There are 10 hidden switches. A switch that is on adds its own fixed numbers to the row, and there is some noise. The rows also spread widely along 10 directions, which tell nothing about the answers.
Known rows, each followed by its switches (1 for on, 0 for off):
[ 30.0  -2.4   4.5  25.2  21.8 -18.7  13.2  25.3  24.4  16.8 -33.5   1.5
 -12.3   0.1  19.5   0.4  11.6   4.7  16.5  23.6  20.5  15.8  -6.1 -27.2
 -14.8  15.8 -13.9 -28.1  29.1  16.9  24.1  -5.4 -12.3  23.8] => 1 0 1 1 0 1 1 1 0 0
[  1.4  -1.8 -18.1  14.8  19.5 -64.0  13.7  22.9  -9.2  15.8  -5.1   3.1
 -12.8   6.7   4.9  -6.2  32.5   0.2  -5.5  13.1 -18.8  26.7 -18.9 -16.3
  -9.5  12.6 -15.2  -3.2   2.5   0.0  10.7 -20.4  -9.5   4.0] => 0 0 0 1 0 0 0 0 0 1
[ 18.8   4.9  14.1 -10.6  -0.8   6.2  -4.2 -24.2  10.7 -15.6 -15.9   8.7
  -8.0  -1.3   5.1  17.7   6.6   6.5 -19.4  24.5   6.9  -6.8  39.0 -13.4
 -22.3  11.2  30.7  -3.7  -5.0   9.4  -1.5  -0.2  -7.3  -0.9] => 1 1 1 1 0 0 1 0 1 0
[-12.4 -14.4  -2.4   9.1  19.9  22.0 -27.0  -9.7  16.0  12.8  13.5 -25.4
  26.6  -7.9   0.5  19.2   3.6   6.5  -0.5 -15.3   0.0 -26.5  56.1  15.7
  18.8  10.2 -16.4   7.7 -45.2 -34.8  11.7  12.1  -9.3 -17.9] => 0 0 0 1 1 1 0 1 0 1
[ 14.5  -5.2  -2.0  25.1  23.8  16.2 -23.9  14.3  10.3  20.8 -10.2   1.0
   1.2 -20.1  -7.0  23.9  -8.3  -9.6  16.5  -1.5  -6.9 -37.7  30.8  -9.4
  -6.3  20.0 -29.7  11.2 -17.1   6.7  21.7  15.6  -4.0  -4.4] => 0 1 1 0 0 0 1 0 1 0
[  4.7   5.3   8.6 -25.2 -18.0  -2.8  -5.6   7.5 -31.8  -7.3  33.5  -9.6
  -1.3  13.3 -36.6 -16.2  -3.6   2.3 -19.2 -20.0  13.5 -18.7  11.1  -5.0
  15.0 -15.6   5.4 -15.7 -17.0 -16.0  -2.4  -1.7   8.8 -16.5] => 0 1 1 0 0 0 1 0 0 1
[-24.2 -16.1  -7.8   8.0 -16.7 -14.4 -11.5 -14.1 -10.4  -5.3  28.6 -29.8
   0.3  19.0  -3.7   2.3  -8.7  13.4  -1.8 -12.0  15.6 -18.0  14.6  13.2
   2.6 -13.5 -10.5  18.6 -25.8  -9.0  -5.1   0.7  11.6 -10.5] => 0 0 1 1 1 0 1 0 1 0
[  7.2  -1.8 -17.8  16.4   5.0  -6.2   6.6   5.5  11.9  20.1 -32.1  13.8
 -17.5 -16.1  17.9  16.9   6.4  28.1  15.4  34.7 -22.6  15.8  -0.9 -12.2
 -24.1   5.7 -10.9  19.5   6.3   9.2  -8.2  -3.4   2.4  11.7] => 0 0 1 1 0 1 1 1 0 1
[  8.9  -0.8   6.9  15.2   7.9  -3.9  -2.9  -1.6  17.8  -2.8 -18.4  -2.2
   0.8  -0.3  12.0   4.5   7.5   2.5  -2.8   6.8  -1.1  -2.0   9.4  -3.9
  -4.5   7.2  -4.0  -9.2   0.4   1.1  12.8   8.5  -8.2   8.1] => 1 0 0 1 0 0 1 1 0 1
[ 18.8  -7.9  13.9 -16.8 -18.5  13.9  23.0  -5.1  32.5  -6.8  -3.5  -3.4
   7.1 -10.1  18.7   6.6  15.2  17.2 -15.3  25.8   6.0  21.9  23.3 -13.2
 -10.9  15.5  28.6 -14.4  -3.9  11.1   4.6  14.0  -5.6   6.3] => 0 1 1 1 1 0 0 1 1 0
[ 19.7   1.1   6.7   4.6 -12.3  13.6   6.2  -1.3  -4.0  -3.4 -13.1  19.7
 -17.1 -30.3   3.7   1.5  -4.2   2.2   3.3  22.5 -16.2   0.2  -7.7   3.2
 -21.6  -2.1   9.1   0.9  14.8   7.7 -13.8   9.2   2.6  -5.3] => 0 0 0 0 0 1 1 1 0 1
[ 11.3  -6.0   6.6   0.4 -22.4  10.1  14.3  16.5  15.0  -2.6   6.2   7.6
   8.1 -14.5  -0.6 -18.0   1.0   5.7 -13.3  -0.9 -22.3  16.3   5.9  14.6
   8.2   2.2   6.1   6.9  -8.6   5.9  13.8  31.2   5.2  11.3] => 1 1 0 0 0 1 1 1 1 0
[  6.6  -2.1 -11.1  -7.6 -15.2 -11.1   3.6  16.8   2.7   8.6  11.4   6.1
  -4.3   4.4 -15.9  -9.8  10.3  17.1  -9.9  -2.7 -20.3   5.0  13.7  -5.3
   1.8   6.7   3.5   8.7 -14.3   1.7  12.1   9.4  10.7   3.7] => 1 1 1 1 1 0 1 0 0 1
[  7.1  -8.6  -6.2  25.1  10.8 -18.3   2.6  14.0  -4.2  13.5  -6.4  -8.7
 -11.9   5.5  -1.8   1.1   1.5  12.3  17.6   7.6  18.5   2.3  -1.1 -16.6
  -9.1  -9.8 -26.9 -12.5  13.8   0.4   3.2 -15.8  -0.8   4.2] => 1 0 1 1 0 0 1 1 0 1
[  6.8   0.9  13.2  10.5  12.4 -13.6  -8.0 -10.7  -7.5  -5.2   4.8   0.3
 -14.0 -24.8   0.2 -13.6   2.0  -1.7   6.1   1.9  25.9  -2.3 -14.9   8.6
  -3.8  -4.7  -2.9 -25.0   6.7 -19.9 -24.7 -20.9 -10.9 -26.7] => 1 0 0 0 1 0 0 0 0 1
[ -0.4  21.1   6.9 -11.7  15.1 -10.3 -29.9 -19.3  -1.6  -8.3 -18.3   3.0
  -6.1  35.8  -6.3  10.2   0.9  -0.7 -33.7   2.9   1.6 -36.3  42.8  -4.2
  -7.7   0.5  21.9  -0.1 -18.8  -0.8   2.2   1.7 -10.1   5.0] => 1 0 1 1 0 1 1 1 0 0
[ -4.8 -18.0  -8.6  22.5   1.4  -6.8  21.5  -9.5  43.2   6.4 -25.5 -21.5
   1.9  -1.0  40.6  17.9  10.1  34.2  18.3  32.0   6.3  35.6   3.2 -10.3
 -16.2   5.3 -14.9   4.6   7.2   4.7  -1.2  -4.8   3.9  28.1] => 1 0 0 1 0 0 0 0 0 1
[-13.5  -4.2  -1.2  -4.0  -7.5  13.5 -17.0 -16.2   6.8  -4.6   5.1 -15.8
  10.1  12.1  -1.5  19.1  -4.0  12.8 -16.1  -1.8  -4.0 -21.2  43.4   4.0
   1.8  -1.7   3.2  18.3 -34.4  -6.9   4.2  16.2   1.9  -3.5] => 0 0 1 1 0 0 1 1 1 0
[  8.1   2.9  -4.4  17.2  -0.3 -18.8  -0.6  12.9  -0.7   1.7 -17.1  10.7
 -12.4  -6.4   7.9  -5.2  -6.2   1.3   3.6  12.5 -13.4  -3.3 -18.8  -2.4
 -16.9   1.2 -10.0  10.5  -1.1  19.2  -1.9   6.1   2.6  11.0] => 0 1 1 0 0 0 1 1 0 0
[ 19.7  20.5  -1.6  -1.9  19.6  -5.1  -9.1  50.2 -26.5  55.6   1.6  13.2
 -18.6  -6.0 -34.7 -20.5  -2.2   8.9  17.9  -7.2  15.6 -13.7  -0.7 -35.5
  -0.8 -19.1 -22.0 -31.4  20.9  -6.2  -0.1 -16.8   3.0  -7.0] => 0 1 0 0 0 1 1 1 1 1
[ -2.1 -18.5 -13.3   8.3 -20.3  -2.2  15.9   1.1   2.0   3.1  12.4  -3.6
  -3.1 -12.7  -3.9   3.5   5.2  26.9   5.9   8.5 -10.3  21.2  12.5   1.2
  -6.0  -4.6  -9.6  21.0  -8.2  -3.0  -2.3   3.3  10.4  -1.7] => 1 1 1 1 0 0 1 0 1 1
[ 18.6  -3.1  13.7   2.1  -9.7  -5.4   9.5  -6.1  20.5 -13.6 -17.0 -12.9
  -4.3  13.8  21.5  -0.5   8.8  10.2  -2.9  20.1  22.8  -0.5   2.0 -16.0
  -9.0   3.5  13.1 -20.5   6.7  14.7   8.3   4.5  -2.8  15.7] => 0 1 1 1 1 0 1 1 0 1
[ 21.9 -30.4  -2.0  -4.1  15.7  15.2   4.6  -3.0   4.0  -0.7  24.6 -24.6
  19.4 -10.5 -13.8  28.5  21.5   0.1 -14.0   4.3   5.1   7.4  66.3 -17.9
   6.1  27.4   1.4  -8.4 -28.8 -21.2  31.1  -7.2 -13.1 -21.3] => 0 0 1 1 0 0 1 1 0 0
[  4.3 -11.0  -4.2  20.2   1.7 -27.1  -6.1 -18.1  -9.1 -14.1  -3.3  -4.5
 -15.0   0.4  11.5  10.0   3.1  -1.8   4.3  14.3   6.2 -12.5   0.8   2.8
 -20.1   3.9  -3.1  10.4  -5.8   4.6  -5.6 -12.1  -2.0  -9.4] => 0 1 1 1 1 0 1 0 0 1
[-11.8  11.0   2.1  -3.1 -11.1   2.1 -11.5   0.7  11.2   6.6 -14.0  -0.6
  -2.9  11.9   8.3  -1.4  -6.7  19.8  -5.3   5.6   2.2  -7.7   4.8  -3.6
  -5.0  -8.5   1.1   5.8 -11.0   3.7  -4.2  16.1   5.1  10.0] => 0 0 1 1 0 0 1 1 1 0

New rows, each followed by its switches (1 for on, 0 for off):
[ 43.8 -26.8  -7.1  27.7   5.3  -4.5  39.6  31.8  17.9  17.1 -12.1  19.1
  -8.7 -48.7  12.0   0.1  27.2   7.1  22.7  33.4 -18.5  53.8  -0.2 -18.6
 -18.1  23.6 -10.4  -9.6  28.3  11.2  23.6  -2.5  -8.0   8.7] => 1 1 0 1 0 1 1 1 0 1
[  6.6   2.0  -0.2  -4.7 -11.6  -6.2  -4.0  12.3 -16.1  -2.1  17.2  13.0
  -7.7  -8.8 -26.2 -13.8   8.3   1.1 -10.4 -12.3 -13.4  -2.5   4.4   1.3
   4.9   2.4  -2.9  -3.2  -7.9 -11.2   7.1   9.4   0.8 -15.8] => 1 0 1 1 0 0 1 0 0 1
[-15.1  -8.8 -10.5  -2.9  -1.6  -9.5  -9.7 -13.7 -17.5   1.7  23.7 -16.1
  -5.8  10.3 -11.0  12.8  -1.7  12.8  -2.0   0.1  10.2 -17.0  23.3   7.5
  -5.1 -12.8  -4.2  11.5 -18.4 -18.2 -18.6 -14.8   6.0 -17.1] => 0 0 1 1 1 1 0 0 0 1
[-11.8   1.7 -16.4  33.1  32.0 -30.0 -26.9   9.3  -0.3  12.4 -10.8   7.6
   3.0 -30.5   4.7 -18.7  -1.5   5.9   4.1 -16.8 -18.4   6.9  -8.7  23.6
  13.9  11.1 -35.4  24.3 -40.1 -28.0  -5.5  -7.6 -13.5 -22.0] => 1 1 1 0 0 0 1 1 0 0
[ -3.7   6.0  -6.7  -8.8 -23.5   8.8   5.9  23.3 -13.8  26.3  16.3  -6.3
 -13.1  12.4 -26.6  -9.6 -17.7  34.2   6.8  -5.5   8.5  -5.7   3.8  -7.1
   1.5 -38.6 -13.9  -0.6  10.7  -2.7 -15.9  -0.5  22.0   7.1] => 1 0 1 0 0 1 1 1 1 1
[ 18.2 -10.2 -18.0   7.9   3.2   3.1  21.7  27.3  15.1  38.9 -12.6   6.7
  -7.3 -25.2   5.9   1.5  13.8  33.4  26.2  25.4  -6.1  39.9   6.1 -29.0
 -12.1  10.6 -12.0   0.7  11.8  -0.5   6.8  -9.8  11.4  11.2] => 0 1 0 1 0 1 1 0 0 1
[ 23.6  -5.1   9.7  19.5   3.9   7.0  -0.6  -3.2  13.8  -5.6 -22.1   4.0
 -10.6   7.1   8.2  23.4   3.9 -10.6   0.1  19.1  -6.0 -21.1  23.0 -14.4
 -26.0   8.8   2.2 -10.4  16.6  25.4  20.1  14.7  -4.9  17.8] => 1 0 0 1 0 0 1 1 0 1
[ -0.8  -3.9 -11.2  -8.8   2.3 -18.4  -1.6  -7.7 -18.8  -0.1   9.0   0.0
  -7.7  -1.0 -10.8   5.9  14.9  15.8 -11.6   8.6  -6.9   8.4  19.7  -3.5
  -2.3   2.9   7.6  10.7 -17.3 -21.4  -7.1 -16.7  -1.5 -18.0] => 0 0 1 1 0 1 1 0 0 1
[ -1.2  11.2  -2.2  25.2  28.1   7.3 -41.3  -6.4 -14.9  21.9 -11.3  20.0
 -16.3 -39.2 -13.7   8.5 -13.7  -3.2  16.3  -6.2  -6.8 -34.8  10.8  11.7
 -11.5  -1.4 -24.2  12.1 -11.4 -18.5 -21.5  -4.9  -6.8 -32.5] => 1 0 0 0 0 0 1 0 1 1
[  1.5  11.3   9.4   9.6  -1.1  23.9 -29.7 -10.6 -15.7   7.4 -10.6   9.3
 -17.0  -5.3  -7.0  13.8 -22.6   1.6  22.4   6.8  21.3 -44.0  16.6 -10.3
 -28.7 -19.0  -6.8  -2.2   7.0   7.2 -20.1   1.0  11.9  -7.6] => 0 1 0 1 0 0 1 0 0 1
[  9.3  -6.7   2.9   7.9   5.5 -11.9  15.6  -3.7 -12.5  -6.5   1.3   9.3
 -11.9 -33.1   0.9  -9.1   4.1  13.8   1.9  17.7   6.8  27.3  -9.1   8.2
  -9.1 -10.1  -1.7  -6.4   3.6 -18.3 -29.8 -23.9 -10.1 -18.5] => 1 1 1 0 0 1 0 1 0 1
[ -0.8  -0.1  -0.8  -6.3  -2.6  -9.9  -8.3  -7.4  -0.5 -13.2   2.6   0.1
   0.9   8.5  -6.8  -0.7   6.8   4.2 -26.0  -0.7 -10.0  -0.7  22.7   5.3
  -0.2   5.8  12.3   5.5 -22.0  -7.6   5.0   5.1  -4.1  -4.6] => 1 0 1 1 0 0 1 1 0 0
[-13.2  -2.2 -16.5  15.5  14.6  -3.9 -18.4 -20.9   1.9  10.4 -17.4   6.5
  -8.1 -21.8  11.1  10.5   0.7  26.5   8.1  14.2 -12.6   7.8  19.4  11.5
 -13.5   2.0  -7.9  28.9 -17.7 -23.9 -22.0 -15.1   1.6 -14.4] => 1 0 0 1 0 1 1 0 0 1
[ -4.5   5.5   0.0   0.1   4.7 -10.9  -1.3  22.4  10.6  12.7  -1.1   5.6
  10.8  -7.1  -2.0 -10.5  16.9  10.6 -10.5  -7.4 -18.4   6.5   7.8  -2.1
  14.0   9.7 -10.5  -1.7 -23.6 -10.1  13.2  18.8 -10.7  -2.9] => 0 1 1 1 0 0 0 1 1 1
[ 18.8  27.8   1.0 -34.8   1.3  -9.6 -10.5 -19.0  -5.3  -5.3 -16.4  33.7
 -21.5 -17.4 -10.9 -10.2  15.2  18.7 -35.3  20.9 -23.6   5.3  16.1   0.5
  -9.4  11.1  47.7   7.2 -18.3 -12.7 -26.5 -13.6  -7.5 -20.2] => 1 1 1 0 1 1 1 0 0 1
[-12.2  -3.5 -20.3   6.4  -7.5 -13.7  -0.6  21.9 -19.8  17.6  18.0  10.0
  -9.7 -15.9 -15.7  -5.7  -8.7  11.4   2.6  -0.3 -25.6   5.2 -15.3   9.3
  -7.6 -13.2 -23.8  22.1 -14.3  -2.6 -17.7  -0.1  11.7 -10.3] => 0 0 1 0 0 0 0 1 0 0
[ -1.8 -36.9   8.0  32.4 -22.7   7.7  25.4  -4.4  14.1 -25.7  13.9 -20.1
   9.9 -14.1  21.6  19.9   2.2  -1.7  10.2  12.2  -8.8   2.4   4.0  23.6
  -6.4   0.7 -19.0  13.5  -2.5   8.2  13.2  30.5  -3.5   8.7] => 0 0 1 1 0 1 0 1 1 1
[  1.2 -13.3 -17.0  13.3   6.0 -50.7  18.2  -7.2  -6.1  -3.1  -2.2   1.4
 -15.5  -1.0  10.0  -1.3  24.4  10.6 -18.3  25.7 -13.9  39.5  -0.5  -3.3
 -17.9   3.3   8.5  11.0   0.0  -0.6  -3.7 -27.5  -8.4  -3.5] => 1 0 0 1 0 0 1 1 1 0
[  0.0 -30.1  -9.4  16.2   9.1 -21.2 -15.1   2.8 -36.0  -3.3  59.7 -28.8
   3.6  16.4 -39.9   8.5   5.6 -20.1 -13.1 -28.8  14.2 -34.6  51.1  15.3
  11.6  -0.5 -17.1   7.5 -27.7 -22.3  23.2 -10.2  -3.9 -30.5] => 1 0 1 1 1 1 1 0 1 0
[ 18.5  -7.2  -4.9 -11.9 -15.0 -10.2   9.0   1.4 -20.4  -3.8  21.6   9.6
 -17.0   4.6 -25.5   2.0  10.9   4.7 -20.7  10.4 -12.9  -2.0  19.4  -7.6
 -15.0  -4.1  19.4  -3.0   2.5   4.5   0.1  -6.9   2.2 -12.7] => 1 0 1 1 1 0 1 1 0 1
[-10.2  -3.2  -9.1  -1.3  -2.7   1.8 -18.8  -8.0  11.5  -1.9   6.2 -13.4
  12.7   0.4   0.4   1.0  -5.6  13.1 -16.3 -10.8 -16.6 -14.2  25.4  17.7
  12.7   8.5  -0.9  27.1 -49.4 -11.8   1.3  14.2   4.8  -4.8] => 0 1 1 0 1 0 1 1 0 0
[ -7.0   5.9  15.8  15.8  18.6  35.5 -29.5   1.5  24.0  14.0 -16.6  -8.7
  19.3 -20.6   9.8   6.2 -11.3  11.0  22.1 -12.6  23.6 -29.1  22.9   0.5
  10.1   1.2 -29.5 -13.7 -24.1 -21.7  -0.1  18.5 -10.1  -9.5] => 0 1 1 1 0 0 0 1 0 1
[  2.5  19.6   2.4   2.4   3.0 -15.2  -0.1  21.1   4.8  21.0 -18.8  20.3
 -15.9  -3.8   0.9 -18.4   6.7  13.7   8.3   7.6   2.0   7.7 -18.4  -9.2
  -9.4  -6.6  -4.9 -18.0  18.9   0.2  -7.9   1.4   0.9  10.1] => 1 0 0 1 0 1 0 0 0 1
[ -2.9   4.4   7.0   2.1  -0.5   2.9   0.5  14.7  17.9   9.0  -2.7   0.3
   9.6  -5.8  -0.9  -8.8   6.3  17.9  -1.9  -5.3   2.9   4.4  11.4  -2.6
  10.3  -3.2 -10.5 -11.3 -10.7 -10.7   4.7  15.3  -6.7   2.2] => 1 1 1 1 0 0 0 1 1 1
[-17.3  -6.0  -4.1  10.0 -13.0 -17.4  16.1  10.6  26.7  10.5  -4.0 -22.3
   9.4  22.6  16.8  -5.0   7.4  28.4   4.6   3.4   5.3  19.0   3.0  -5.9
   4.7 -11.3 -16.8   1.5  -3.0   3.6   6.2   7.6   9.9  31.4] => 1 1 0 1 0 0 0 0 1 1
[  2.0   0.7  16.1  -5.2  -9.2  15.1 -10.4   8.2  11.5  -8.2  10.2  -2.5
  12.5  -1.5   0.1  -8.9  -2.9  -3.1  -7.8 -10.0  10.8 -20.1  17.1  12.7
   7.7   3.7   5.6 -10.2 -19.6  -2.6   9.3  27.6  -4.1  -1.7] => 0 1 1 1 1 1 0 1 0 0
[  8.2   8.8  -0.8 -14.5  -7.0 -12.7  -2.1   6.9 -12.2   1.3   5.3  21.9
 -10.9  -7.9 -12.5  -4.6  11.1   3.6 -18.1   8.7 -20.2  -4.8   6.7  -3.7
 -13.0   2.8  15.4   0.2 -10.7   3.7  -8.9   3.4  -4.6 -11.4] => 0 1 1 1 1 0 0 1 0 1
[  7.9  11.9   0.8  -2.5  15.9 -26.7 -12.0   9.6   3.3  11.8  -7.7  -7.3
  -0.9   9.0  -0.2 -17.9  11.5   4.4 -12.0  -5.4   5.4  -6.5   0.3 -11.2
  13.2   6.6   0.6 -15.9 -15.6 -11.2   5.9 -11.5  -7.7  -3.7] => 0 1 0 0 1 0 1 1 0 1
[  0.8   9.7   3.4  30.1  18.9 -34.4 -28.3  -0.4 -11.4  -3.4 -17.3  -0.3
 -16.8   9.6   8.3  -6.0 -10.2 -14.6   4.2  -3.8   6.9 -43.5 -17.8   7.4
  -5.9  -4.2 -20.2   1.4  -7.8   7.5  -4.0  -3.4  -9.8  -4.5] => 0 1 1 0 1 0 1 1 0 1
[ -0.4  19.8   2.0   0.0  -2.2  -1.0 -13.5   0.4  18.3  -1.0 -23.6  23.5
  -9.1  -4.0   3.2   8.6  -1.6   5.9 -13.3   7.7 -38.9 -19.3  -1.3  10.2
  -8.9   8.9   0.0  17.5 -12.7  12.4  -3.7  27.8  -0.3  12.7] => 1 0 1 0 0 0 0 0 0 1
[ -4.2  10.8   6.1   0.5 -33.2   6.4  -0.7  -2.5  -6.9  -7.2 -11.7  13.3
 -15.9   6.6   6.1  -8.2 -15.2  12.3   3.5  12.4  -3.2 -12.1 -14.1  -2.2
 -24.5 -25.1   7.4   4.7  11.2  22.7 -18.7  18.4  18.4  14.4] => 0 1 0 1 0 0 1 1 0 1
[  2.7  -9.1  -1.7  19.4   2.0 -36.5  -3.2 -10.6 -23.8 -19.7   9.9  11.8
 -13.9 -37.6   3.3 -19.7   4.7  -9.6 -11.3   4.3 -13.0   8.1 -24.0  30.8
  -5.0   7.9   2.4  17.6 -21.8 -10.1 -20.2 -10.7 -14.6 -39.7] => 0 1 1 0 1 0 1 1 1 0
[ 16.7   2.2  -5.5  10.5   5.6  -8.9   5.5  15.0  11.1  15.5 -14.8   6.0
 -10.5 -12.4   1.3  -2.1   2.9  18.0  11.5  10.2  -3.2  11.3  -3.5 -15.6
  -3.9   5.8 -14.2  -2.3   2.5   1.0   1.9  -5.1   1.4   7.8] => 1 1 1 0 0 0 1 0 0 1
[-32.6  -7.7 -21.3  32.4  25.5 -20.1 -25.6  -7.5  -0.1   8.2  -6.8   6.9
   8.4 -32.0  17.5   0.7   3.0   5.5   3.5  -1.8 -32.3   7.6   4.2  37.8
  -2.2   9.0 -25.9  42.1 -44.2 -27.4 -17.0   0.9 -10.5 -21.7] => 0 0 0 1 0 1 0 1 0 0
[-14.6 -21.9 -20.6   7.0 -11.9 -25.9  15.8   2.1 -27.3  -0.7  30.1  -5.2
  -6.1  -3.8 -13.9   9.4  12.1  11.8 -10.2   7.0 -25.9  11.8  12.5  13.9
  -6.8 -14.0 -10.1  29.4 -16.8 -11.9  -9.6  -7.6   1.7 -13.9] => 0 0 1 1 0 1 0 1 1 1
[  5.9   6.7   4.4   1.5   9.6   0.6  -3.1  31.7 -11.0  24.5  11.8  -2.8
   2.0   0.7 -22.9 -18.2  -5.7   6.2   8.7 -15.0  16.6  -9.0   6.4  -7.3
  10.6 -20.2 -22.3 -26.0   6.1 -13.3  -0.5  -2.6   2.5   1.2] => 1 1 0 0 0 1 0 1 0 1
[ 28.4  10.5  15.5  -5.1  28.0 -45.7   5.3  -6.5  -7.7 -12.6 -16.9  -0.2
 -14.6  10.0  -0.5  -5.9  27.9  -5.8 -31.1  15.4  18.0   6.2   5.8 -21.6
  -1.3   8.5  17.4 -33.2   3.3  -5.8   5.3 -31.9 -30.3  -7.7] => 1 1 1 0 0 0 1 1 1 1
